The rows are grouped in 2 ways, from coarse to fine. Each group lies inside one group of the grouping before and may be the whole of it. The rows also spread widely along 4 directions, which tell nothing about the answers.
Some rows, each with its group in each grouping after it:
[-24  -4  -8   9   5  -2   7 -28   0   9  -7  -8 -10   2   4  -3  -6  -8
 -18   8  -7  10  -1   5  -3  17   7   0]  z152 z287
[ -5 -22   3  32  10 -23  -2  15   8   1 -15  15   9  -4  19 -34  -7   8
 -28  12   0 -14  33  15   3   8  -3  15]  z152 z927
[-15  -1  -6   0  -6 -20 -12   2   2  17   0 -11  -3 -12  10 -11 -14  -6
   3   2 -24 -17   0   4 -10  12  -2 -19]  z152 z824
[ -4 -13  16  41   1  -4   2   2  -2   1   4   5  -3  16   8 -29  -6   2
 -39  10   0   1  21   4   6 -14  10  13]  z152 z381
[-35  -7   7 -12  -7   1 -12 -22 -15  16 -18   0  -5  -7  11 -19 -18  -5
  10   6  14  15  21  26  -4  22  -2  -8]  z414 z410
[-26  12 -13 -16  -7 -19  -3 -16  -9  15  -6  -4   0 -21   0  15 -18 -14
  15  -2 -17  -1  -7  -2 -16   9  -3 -22]  z414 z833
[ -4   6  -6   9   3 -15   1  -2 -13   7   8 -10  -6  -5  -8   5 -22  -2
  13   6 -32 -15  -9 -15 -14  -2  -3 -31]  z777 z255
[  4  12   3  12   6 -16  -3   4 -16  12   8   2 -17   2 -12  -2 -20 -14
  -1   2 -12  -6  -1  -5  -1   2   6  -6]  z676 z758
[ -2   0  26  16  -2 -18   0   0  -7   3   3  -2   3  -3  -2 -11 -20   1
 -12  -4   3   1  12  11  -9 -15  13  -7]  z414 z394
[-15  -2   3   2   4 -20   8  -2 -11   0  -4   3   2  -7   4  -9 -14   3
   5   8  -7 -15   6  -3  -1   5  -5 -21]  z777 z34
[-28 -12   7  -7  -5  -2 -12  -1 -12   6 -30   7 -10  10  -7 -32 -24  -4
   0  14  18  27  22  32  14  27  -8   1]  z676 z367
[ -3  -8   1  41  17  -2  10   7   3  -7  -8  19  -2  11  -1 -25   0  -1
 -41  16  20  -6  34  11   6  11   0  23]  z676 z288
[ -6  -2 -15  19   7 -23  -3   1   9   4   0   3   5  -8  10  -9  -4  -3
 -16   2 -28 -26   8  -3  -7   4  -4  -7]  z152 z824
[ -7  -1  15   1  -1 -20   1  12 -19   4   1  -6   4  -7  -5  -7 -28   1
  12   1 -13 -18   3  -4   1  -1  10 -28]  z777 z34
[ -6  -2  12  21   6 -18   2   1   5  12   9 -12  -6   0   1  -8 -11  -3
 -17  -3 -14  -8  -1  -7 -13  -3   7  -4]  z152 z927
[ -2  -2  12  19   2  -8  -1  10  -8  -4 -11  10  -7   9 -11 -17 -21  -8
  -6   5  10   3  16  13   7   6   3   6]  z676 z367
[ -3   7  -4  25   7 -20  -4   6   7   8  16  -9  -2  -6  -4  -2 -10  -7
 -15  -5 -35 -31  -8 -14 -13   0   5 -13]  z152 z824
[-19  -2  -5  -4   2  -7  -2 -12 -10   6 -23   1 -16   5  -6  -7 -18 -18
  -3   7   4  19   3   9   5  20  -7  -3]  z676 z367
[-10  -3   2  11   5   0   1  -7  -6  -3 -14   7 -19   8 -12 -13 -18 -11
 -16  11   6  16  10  11   6  11  -1   3]  z676 z367
[-17  -4   7  17   2 -10  10 -10  -2   1 -11   8   0  -1  -4  -8 -11  -3
 -26   4   7   5  21  13  -5  -7   3  10]  z414 z833
[-10   0  44  24  -7  -5   2  -3 -16   8   5  -7  -7  11 -22 -15 -26   2
 -29  -7  22  22  17  14  -4 -28  15   3]  z414 z833

New rows, each followed by its group in each grouping:
[-12  -3  12  -2  -5  -9 -10   0 -23   3   1 -17  -7   3 -14  -7 -34  -2
  16   6 -14   4   3   3  -6  -1  -1 -30]  z777 z255
[-23 -11   6   5   6  -3  14 -16 -14  -5  -8   1  -6   8  -1  -9  -9   0
 -14  10   4   5   8   3  -2   6   1 -13]  z777 z34
[  1 -16   6  27   8 -32 -10  33   7   5 -10  13  17  -8  21 -33 -16  11
 -14   5  -4 -28  31  10   7   2  -6   9]  z152 z927
[-19  -8   1  21   5 -13   0  -7   5   8   5  -5  -6   6   0 -12  -5  -3
 -26   3 -14  -6   5   2  -3   7   3   0]  z152 z824
[-10  -6  -9  22  20  -6  25 -23  -2 -10  -1  10  -7   7   1   2  -1  -4
 -21  18  -8  -6   5  -9  -4   5   0  -4]  z777 z34
[ -1   2  -7  35  11 -21  12   1   5  -2   3  24   8  -9   0  -4  -9  -1
 -24   2  -2 -15  20  -4  -9 -12   1   6]  z414 z833
[ -2   6  15  22   3 -14  -3   7  -9   8   6 -11   7  -3  -4 -15 -16  -6
 -10  -5 -12  -8   2   2  -5 -12  12 -17]  z152 z287
[-23 -12  -1  15   0 -12  -4  -2   3   6 -10   4  -4   2  10 -22 -11   5
 -21  10 -10  -3  24  14  -1  12  -5   1]  z152 z824
[-28 -19   6 -10  -5 -17 -18   7  -3  22 -25  -1   6  -8  24 -34 -20   3
   4   7  -1   9  26  22   5  26  -6  -9]  z152 z927
[-18  -4 -14   5   4 -16   0  -8   8  14 -13  -2  -4  -9  21 -12  -6  -8
 -13   6 -19  -5   4   5   1  22  -7  -4]  z152 z927
[ -6  -7  11  24   9 -11  11 -15   2  -5  -5  13  -6   8   3  -9  -7  -1
 -28   6   4   8  26  14  -4  -5   8  11]  z414 z394
[-17  19  18   2  -4 -11   6 -22 -15  16  15 -19 -18  -6 -24  19 -23 -13
  -7 -12  -6  13 -17  -9 -18 -15  17 -21]  z414 z833
[-11   6 -23  -4   4 -10   1 -17  -2   7  -9   2 -17  -8  -6  14 -12 -27
   6   7 -18   1 -10  -1  -7  23  -6 -11]  z676 z367
[ -6  -3  33  15  -5 -10  -1   2  -3  20  13 -23 -16   5  -6 -15 -21  -2
 -20  -7  -9   4  -6  -1  -7 -13  15  -6]  z152 z927
[ -6  -3  -4  10   6 -17 -13  19 -13   6 -17  16  -2  -3   4 -28 -22  -1
   3  19   5  -4  19  18  10  20 -10   1]  z676 z758
[-37 -16  22  -6 -13  12  -7 -20 -15  20  -9 -19 -18  16   2 -32 -20  -1
 -13   8   9  37   6  22  14   8   7  -5]  z152 z381
[-33 -24   5  12  -1  -2 -11  -8   2   5 -22   5  -5  16  15 -40 -18   9
 -26  13  13  12  33  30  10  17  -2  10]  z152 z824
[-18 -26  -9  36  18   3  20 -30  19  -3 -20  20 -11  16  20 -20   9  -2
 -53  22   8  10  27  15   8  24  -9  34]  z152 z927
[ -4   2  10  16  -1  -8   2   3 -10   2  -5  -2 -13   8 -19 -12 -24 -13
 -12   4   3   6   5   9   4   3   5  -1]  z676 z367
[-14   5 -15   4  13   3  16 -34   2  -1  -7  -3 -31   7 -14  11  -7 -29
 -17   8 -11  20 -11  -5  -3  15   1   0]  z676 z367
[-10  -7   7  38  16  10  32 -55   8 -10   1  13 -27  19  -9   6   5 -14
 -58   5  11  36  14   3  -7  -9   9  26]  z414 z394
[-14  -6 -16  11   8  -7   4  -9  -3  -2 -26  16 -12   7  -2 -10 -10 -13
 -10  17   5  12   9  12   3  22 -10   6]  z676 z367
[ -2   3 -22  -5   6 -45 -16  26   9  19 -11   6  16 -34  29  -3 -13  -4
  20   3 -41 -43   0  -2 -10  20 -11 -19]  z152 z927
[  3   8 -16  22  19  -7  14 -20  -2   3   3  13 -21   6  -6   4  -6 -20
 -22  11  -8   7  -6  -5  -6   9   3   7]  z676 z758
[ -9 -16  16  31  -1 -11 -10  11   1   4   4  -4   3   8   0 -30 -19   6
 -28  -2   4  -8  23  12   7  -4  10   4]  z152 z824
[-19  -7 -10  20   6 -14  10 -14   7  -1 -21  17   3  -5  12 -10  -5   0
 -23   9   7   0  26  17  -1   5  -7  15]  z414 z833
[-19 -14  23   6  -5 -12  -6 -11 -10   2 -18   6  -3   0   0 -26 -16   7
 -15   3  19  27  28  30   1   1   0   0]  z414 z394
[  2   5   3  36  11 -20  12  -1   3  -2   9  16   5  -6  -6   4 -10  -4
 -18  -3 -12 -15  13 -10 -14 -19   9   2]  z414 z833
[ -9 -12   5  17   5  -6  -5   5 -13   0 -21  16 -13  12  -4 -29 -19   1
 -19  18  22  17  31  23  10  11  -3  12]  z676 z758
[-22   1  -7 -18  -2  -8 -12 -10 -21  10 -26   0 -20  -1   0 -17 -21  -8
   9  14   2  23   3  21   4  32  -7  -9]  z676 z758
[ -9  -9  11  15   3 -20  -6  11   0  12   0  -2   1  -7   8 -19 -16  -1
 -10   3 -10  -8  12   4  -5   2   4  -3]  z152 z927
[-12  -5  22   8  -7 -12  -4 -11  -6   5  -5   5  -4  -1  -1 -12 -20   0
 -11   4  11  15  17  20  -6  -2  10  -1]  z414 z394
[-12   4 -38   8  18  -6  16 -25   3   2 -13  23 -23   2   8   4   5 -18
 -19  22  -9   5   2   3  -1  33  -9  13]  z676 z758
